The rows come from 5 hidden closed curves, with some noise, and rows from the same curve form a group. Each curve winds through 6 dimensions. The rows are also pushed far along 4 directions, which tell nothing about the answers.
Known rows, each followed by its group:
[ -4 -18  26   4  25  32  -2  12   6  49  12 -25  34  20   2  23 -26  -1
 -43  -6]
Q426
[ 18   6 -26  -6 -19 -38  14  -3   2 -36 -26  -7 -26  -4  26 -37  16   9
  33  -6]
Q258
[ -9   2   3   0  -8  11  -3   9   2   0   3 -12  -6   4  10   1  -8   3
  10  -6]
Q395
[  6  18  -4  -9  21 -36  20 -23 -17 -20  -9  -9  16 -12   8 -20 -13  10
   3   1]
Q697
[-20   8  -4  33  -4  49 -21  -2  -8  21  26  32  -5 -18 -50  13  18 -20
  -7  27]
Q258
[ 14   7   2  -1  -7 -44  18 -20  12 -46  -2   8   8   8  11  -1  19  -2
  11  14]
Q646
[-17  -6  22  -9  -4  -4  -6  -9  33   1  17 -21  14  26  21  16 -23   7
   0 -10]
Q258
[ -5  -4  11  -7   7   8 -11   6   1  26   4  -7  12   9  -1   0 -16  -5
 -31 -11]
Q258
[-39  -1  41  21   4  22   4  -9  35  -3  36  -8   5  23 -12  26   5  -5
 -25  36]
Q697
[  1  20 -15  26   1 -17   5 -20 -26   3 -11  23  12  -9 -22 -28   6  -7
  -4  10]
Q697
[-26  -1   8  20  -4  36 -12  12  10  14  15 -11 -14   8 -21  11  -3  -5
   9  18]
Q258
[ 17 -14  -5   3  -5  -1   6   5  23 -17  -4 -10 -10  10   9   4  17  -2
  15  12]
Q258
[ 41 -28 -15 -14 -40   1  -3  39  17  -7 -14 -17 -23  11  48  -2  27  -1
  16 -28]
Q395
[ -3  18 -15   9   8  -8  -8  -9 -36  19  -9  20   9 -17 -30 -27  -7  -9
 -22  -2]
Q258
[ 20  -2 -15   7  33 -16  15 -10 -32  19 -15 -19  33 -13  -4 -18 -23  10
 -12 -11]
Q426
[-27  13  18  28 -15   8  -5 -17  10  -1  28  18  10  10 -17  12  13 -11
  -8  22]
Q697
[ -8   3 -14  25  14  27 -13   9 -41  52   3 -13  11 -16 -30 -11 -21  -1
  -5  -8]
Q697
[ -8 -33  35 -16  22   0   7  -1  40  11  25 -57  32  28  37  32 -37  20
 -18 -19]
Q426
[-20  -2   9  16  -8  17   4  -2  23   1   7  -8 -13  13   4   2   5   4
   7  12]
Q426
[  7   8  11 -18  22  -3   3   0 -24  12   5  -4  24 -13   1   1 -13  -1
 -34  -4]
Q646
[ 24   3 -20   5   6  -2   6   5 -21  17 -26  -3  10  -2   5 -23  -5  -1
   4  -8]
Q697
[ -7  16   8   3 -23 -21   8 -32  36 -48  10  37  -2  11  10   1  27  -9
   9  22]
Q258
[-39  14  17  19  17  12   0 -17  -6  23  13  -3  14   3 -21  -6 -23   3
 -27   9]
Q426
[ -4  -7   2   0  -2   9  -6   7  14  12   0   2 -26   5 -12  -1  21  -4
 -18   5]
Q395
[  3 -22   1   0   8  39  -8  24   0  27  10 -18  -5  -9   0  13  -3   2
 -12  -6]
Q426
[-51  45   7  28   3 -10  -6 -39 -21  -5  16  42  -4 -13 -57 -17   4 -11
 -17  29]
Q395
[ 11   2 -10  -6  24   0   0  -9 -26  16   7  -1  15 -29 -11  -3  -5   3
 -18 -10]
Q395
[ 22  -4 -19  17   6   0 -10   6 -31  19  -5   8  25  -7 -26  -1  -5 -14
 -12  -8]
Q646
[ -1 -15  22  -8  16  -5   9  -8  19   5  24 -31  25   8  22  14 -12  10
 -25  -5]
Q697
[  9 -16  -8  -5  -3   2 -14   4   5  21   7 -21   8   4  12   5 -14   6
   9 -25]
Q258
[ 18  -7 -11 -17  11   0  -9  22 -26  39 -22 -23  10   1  12 -15 -30   4
 -18 -37]
Q395
[  5 -27  -3  11 -16  28 -16  36  17   4  -1 -12 -25  20 -16  28  13  -8
  32  11]
Q426
[-33   2  23  15  11  11  -4  -6  18   8  10  -4   9  21 -22   4 -18  -8
 -37  12]
Q646
[ 17 -18   3 -14  27   0   2  16  -8  34 -11 -49  25  15  17   4 -39  12
  -6 -23]
Q697
[-25  34  -1  20  10 -34  -4 -39 -37   1  12  26  36 -13 -38 -19 -23  -7
 -24   0]
Q646
[  2 -11   8 -10  23   1 -12   1 -16  42  12 -14  31  -7  -6  -2 -26  -1
 -60 -28]
Q646
[  1  21 -31  20 -19 -19 -14 -13 -42  10   1  23 -10 -29 -28 -27  17  -4
  18  -8]
Q697
[ 34  -6 -47  23 -30  -8 -13  13 -31   0  -7  13 -22 -28 -17 -20  40  -9
  37  -7]
Q258
[-49  54   5  33  13 -54  23 -63 -21 -50  10  29  15 -15 -43 -32  -7   1
   2  39]
Q395
[-11   1  -7  29   0  14  -9  -3 -14  10  19   7  -7 -19 -38  -5  18  -9
 -11  18]
Q258
[  3  -9   4   8  -5  11  -5   4   4  25   9 -13  13   8  10   5  -4   1
  -7 -11]
Q697
[-11  11  19 -25  31  -3  12 -11  -6   1   5 -18  21  -8  18  -7 -33  11
 -34  -7]
Q646
[ 21  12 -24   2  -5  -5  -8   6 -38  21 -18  10  10  -7  -6 -14  -5  -5
  15 -15]
Q697
[ 12  10 -17   6  -5  17  -8   8 -23   9 -11  22   5 -11 -12 -10  -3 -15
  -4  -6]
Q646
[ 33  -6 -28   6   6   5  -8  20 -40  23 -22   2  16  -9 -16  -1  -9  -7
  17 -12]
Q426
[-12  -3  26 -31  35 -18   0 -13  -6  23  26 -36  31 -10  16   5 -38  17
 -50 -27]
Q697
[-10 -12  21 -19  10   6   4   3  39   3  -1 -20 -18  24  15   9   0   6
 -19   2]
Q395
[ -9  33 -12 -13  20 -43  12 -48 -20 -17  -5  19   6 -28  -4 -32 -10  12
  -3  -9]
Q395
[ 17 -14  13 -18   7 -35  23 -22  31 -34   8 -18  25   7  46   7  -4  15
  -3  -9]
Q426
[  8   1  -8  -9  -8  -8  -8   1  -8   9  -1   7  -6 -10   5 -12   8  -3
 -16 -18]
Q646
[ 27  -1 -26  19 -24 -12  -3  13 -18 -17  -3  16 -31 -16 -24  -4  57 -13
  30  21]
Q646
[ 20  31 -53   9 -12 -40  -2 -21 -63 -20 -24  44  -2 -50 -23 -45   7  -2
  37 -13]
Q426
[-26  -1  23   3   1  17   3   6  32  -9   8 -21 -14  27   1  17  -6   2
   8  18]
Q395
[-15 -17  14  15  -9  49 -24  26   6  34  22   3  -4   8 -24  31   5 -15
 -16   6]
Q426
[ -2  33 -17  28   5 -12   2 -16 -54  -7  -1  32  21 -26 -42 -16  -1 -13
   4  17]
Q395
[  3   0   8 -17   3 -17  20  -6  17 -28  -3 -20   1   0  38 -12  -6  13
  -7  -7]
Q395
[ -4 -16   8 -21  -2   8  -5  12  23  13  -4 -23 -10  14  30   2 -16  12
  -5 -23]
Q426
[-12   8  -7  31  -9   0   5  -8  -2 -27   6  14 -11  -5 -27   3  17  -5
  33  31]
Q426
[ 14   0  13 -17   2 -25  13  -9  14 -26   3  -7  22  14  26  12  -5   2
   1  -1]
Q646
[-14   0  14 -12  -7  17 -16   9   2  22  21 -13   0   1  10  14 -10   2
  -7 -15]
Q697
[ -5 -14  25 -29 -12  -7   0   4  44 -11  13 -24 -12  23  43  15   4   9
  -6 -12]
Q646
[-14   5  10  -5   5  -9  -2  -7   5   5   3  -2   1   3   0 -15  -6   0
 -33  -2]
Q258
[ -8   0   3   2  -1  -1 -17   2 -12  30   9  -2   9   2 -12   1 -10  -4
 -22 -18]
Q395
[-36  34  16  37  -4 -10   6 -39   4 -40  25  35  22   8 -40  11   4 -16
  14  50]
Q258
[ 29   0 -26   8   1   2   4  10 -19  -4 -19  14  -6 -17 -12 -17  19 -11
  -5   4]
Q646

New rows. What belongs after each?
[ -6 -12   5  12  -1  55 -21  28  -6  38  23  -3  -9  -7 -26  28  12 -11
 -12   6]
Q395
[ 16 -15   1   4  -4  11 -10  20  -5  19  11 -14   5   7  -8  23  10  -7
   4   0]
Q697
[  2  -2 -10 -10  -1 -39   5  -9  -1  -2 -15 -19  -9  -1  18 -35  -6  13
 -14 -27]
Q395
[ 27  -9 -23   8 -22   4 -10  28 -28  15  -9  -1  -6 -12   3 -13  15  -9
  -2 -20]
Q395
[-29  39  -3  39  -8  -1  -1 -25 -26   0  -1  44  10  -1 -43 -14   3 -16
   7  27]
Q426
[-28  13  24  10  -8  17  -1   1  19  -2   7  12 -14  22 -16   7  13 -12
 -15  31]
Q697
[-10  18   8 -17   3 -27  10 -14  -5 -11  -9  -6  16   5  25 -23 -29   8
 -20 -18]
Q395
[-20   9  17 -14  -2 -21   3 -20  15 -26   8   4  16  11  16   7 -23   7
   5  -5]
Q426
[ 22 -23  -5  17 -21  11   2  13  20 -13  11  -3  -9   7   6  23  33  -6
  27  12]
Q426
[ 28 -25 -18   6 -37  46 -21  49   8  -2  -4  17 -38   1  -9  28  43 -20
  38  10]
Q426
[-20  -1  14  18  12 -15   7 -18  11  -6  12  -6   9   9 -17   2  -3   2
 -16  16]
Q426
[  1  12  -1 -22   6  -8   0 -11  -1   3  -7   9   0  -6  13  -8  -7   5
  -8 -16]
Q395
[  1 -11   5 -12   6  -9   7   4  16  -4  -1 -38   0  12  27   3 -18  16
  11 -15]
Q395
[-10  13  -9   0  10   3 -18  -2 -43  47   5  -1  12 -22 -18 -20 -22   1
 -24 -27]
Q697
[ -8 -23  14   5 -12  42 -23  30  15  24  18  -2  -9  13 -13  33   7 -12
 -11   4]
Q426
[-12  12   6  -1 -14  -2  -1  -1  -3  -7   4   7  -1  -1  11 -10  -2  -3
 -12  -7]
Q395
[-14 -10  19  -3  15  21  -9   3  19  24  19 -20   4  18 -12  33 -12   2
  -4   3]
Q395
[-11   2  11 -10   5 -16  -9 -10  -1  20  10  -7  17   7   3  -2 -20   3
 -29 -23]
Q395
[-55   8  53  10  27  28   9 -16  30  20  26 -21  29  32   0  21 -41   6
 -42  19]
Q426
[ 16 -23  -4   1 -29  45 -14  48  26  18 -10  -8 -46  22   8  16  38 -13
  16   7]
Q697
[-15  15  26 -12  -4   2  11  -9  26 -26   4  15   1  17  15   8   3  -6
 -17  17]
Q395
[-44  13  15  38 -13  31 -14   5   3   9  24   7 -24  10 -49  14  17 -14
   8  39]
Q697
[ 14 -19  -8   9  38   2   2   5 -28  48  -5 -37  30  -9 -11  -7 -28  10
 -27 -19]
Q426
[  5  -5   0  24   7  13 -12  16 -27  22  12  -1  16   1 -44  20   7 -17
  -7  17]
Q646
[  2 -13   4  10 -36  67 -17  48  27  12  -8  10 -34  32   1  33  23 -18
  36  19]
Q426
[ -4  24 -20  -2  15 -13   5 -17 -40  -9 -14  24   2 -39 -18 -33 -11   2
  -6   0]
Q426
[-34  -7  33  26  29  47 -13  19  -4  53  22 -25  16  22 -46  27 -22 -11
 -41  25]
Q697
[ 22  -3 -28   9 -33 -13  -9   8  -5  -7  -3  17 -38 -15  -7 -14  54  -8
  21  -1]
Q697
[  0  -9 -11  26   5   1  -5   4 -14  14   0  -3  -2  -5 -32  -4   8  -4
   0   9]
Q426
[ 19   3 -18 -16 -21 -47  18 -18  16 -47 -10  -8 -14  -6  45 -22  13  16
  38 -19]
Q395
[-16  24  -7   2   3 -10  -9 -18 -35  20   8  13   8 -26 -14 -25 -11   2
 -18 -13]
Q697
[ 12   4  -5 -13  20   8  -3   3 -32  18  -6   7  29 -19  -2  -3 -25  -1
 -21 -15]
Q426
[ 17   7  -5 -20  -9 -30   4 -17  -2 -11   5   8  11 -11  30 -11   8   5
  -6 -21]
Q697
[-21  23  11   4  20 -23  -8 -23 -37  16  23   1  35 -13 -31   1 -25  -1
 -23  -2]
Q697
[ -9   6   3  34  25  26  -5   7 -37  33   3   4  32   2 -52  15 -21 -14
 -11  22]
Q426
[ 11   1   0  18 -14  18   4  12  10  -8  -8  12  -7  17  -4   9  24 -14
  17  27]
Q697
[ 20   0 -10  -8   3 -32   4  -3 -21  -5   1  -5   2 -16   0 -10  17   3
  -4  -5]
Q646
[ 22 -25  -1 -11  12 -12   9   5  13  13  -1 -43   7   5  31  -3  -6  15
  -8 -22]
Q697
[ 22 -19  -9   4 -24  -1   5  24  24 -18 -14  -9 -33  17  13  -2  37  -6
  14   7]
Q395
[ 32 -17 -15 -17  15 -20   2  10 -21  17  -6 -25   1 -21  10 -15   4   9
 -18 -24]
Q646
[  0  -4   5 -11  -2  10  -5   8  -1  14   8  -7  -1  -7  15  -2  -3   1
 -24 -17]
Q395
[ -4  10   5  18  21 -21  22 -26  -4 -12  -2  -2  26   3  -7  -8  -9   5
  -5  17]
Q426
[ 12  -7 -14  26 -42  27 -17  19   4   7  12  20 -24   0 -11  14  48 -17
  27  11]
Q697
[ 50 -48 -25  11 -12  40 -16  50  -7  38   1 -28  -8  -4   3  27  23  -4
  24 -17]
Q426
[-28  -1  17  31  10  11   0  -9   5   5  22   2   5   3 -36  10   6  -7
 -20  30]
Q426
[  3   0   6  -3  -1  18   4  16   2  -1  -4  -5  -5   3   9   0   1  -4
 -11   4]
Q395
[  7  11   2 -22  37 -35  18 -20 -22  -1  -7 -27  33 -13  16 -18 -37  17
 -16 -17]
Q697
[  8   2 -17   8  -5 -17   7  -6   1 -20  -8  -8 -10  -5   2 -16   7   5
  29   6]
Q258
[ -7   1   8 -14  -4 -15  15 -15  32 -15  -8  -9  -9  13  38 -16  -3  14
  -3  -9]
Q426
[ 46 -23 -19 -24 -16  22 -12  40  -1  26 -20  -5 -18   0  28   4  18  -6
   0 -31]
Q395
[ 22 -15 -15   7   8  10 -13  16 -29  53  -4 -15  16  -7  -7  -7  -9  -1
 -19 -26]
Q697
[ 28   2 -15 -19   3  -8   6   0 -17  -9 -16  14  11 -20  19 -11  -4   0
   1 -15]
Q426
[-23  -4  15  19   8  17  -9  -3  -3  17  24   4   7  -4 -30  11  -1  -6
 -27  13]
Q426
[ 10  18 -20  17  10   5  10 -10 -35  13 -15  20  10 -25 -12 -28   4  -3
  -7   3]
Q426
[  5  -6  -4   9 -11   1  -7   2   4   2  10  11  -9  -5 -10  -3  24 -11
 -20   1]
Q646
[  7  -5 -11  15 -30  37 -17  23   0  18  -1  19 -19   5  -6  11  24 -14
  17   1]
Q426
[-14   2  21  17   1  22  -1   2   9   2  14   0  23  23  -9  31 -14  -8
   9  20]
Q426
[ -7  10   0  21 -11   6  -5   4  -5   8  -4   4   2  21 -16   6   0 -10
  21  14]
Q697
[ 17 -15 -20  11  -1  -3  -1  17 -11   8 -11 -25 -15  -3  -7  -8   8   3
  19  -6]
Q395
[-21   7  30 -21  18 -46   8 -35  17  -5  19 -15  28  10  19  -5 -23  13
 -46 -14]
Q697
[ -8 -12  16  -6 -13  -1   8  -4  53 -31  12 -25 -11  26  34  17   1   9
  28   8]
Q258
[  8  -8  17 -26  20   5  18  -4  21  11  -7 -27  23  14  52  -2 -28  16
 -24 -21]
Q426
[  9  -3 -18  26 -11  22 -13  22 -19  15  -8  19 -18  -3 -42  -3  28 -22
  -4  17]
Q646
[  1  18  -3  20 -21  17  -2  10 -13 -20   6  39 -21 -11 -32   8  48 -24
  12  42]
Q646
[ 17  -9   0 -35  -9 -15   9  -1  20 -16   0 -22  -1  -3  61  -6  -7  17
   2 -35]
Q395
[  2   8 -12  10   7   0   0  10 -33  14 -14   1  -3 -16 -18 -27  -1  -6
 -24  -3]
Q395
[ -1   7   7 -13  16 -14  14 -23  11 -18  10   1   4 -11  10  -1   5   7
 -13   3]
Q395
[ -5   7   1  11 -10   1 -12  -5  -8   8  15  17   5  -2 -19   9  11 -11
  -6   1]
Q395
[-42  41  27  -8  19 -56  18 -61   6 -36   9  11  42  11   7 -20 -46   9
 -27   1]
Q646
[  0  -1  -2  -3  -8  -1  -6   4   7   2  -5  -8   1  15  10   0 -14  -1
   9 -13]
Q646
[  1 -35  28   7  -6  51 -12  43  38  24  17 -25 -12  39  -5  50  16 -15
 -13  18]
Q395
[ -7  -3  19  -8  10 -16   0 -15   9  16  17 -13  28  11  14   2 -15   5
 -35 -15]
Q697
[ 13 -23  -3 -12   3  36 -10  38   4  23 -14 -16 -16   6   6  10  -6  -2
   0  -9]
Q426
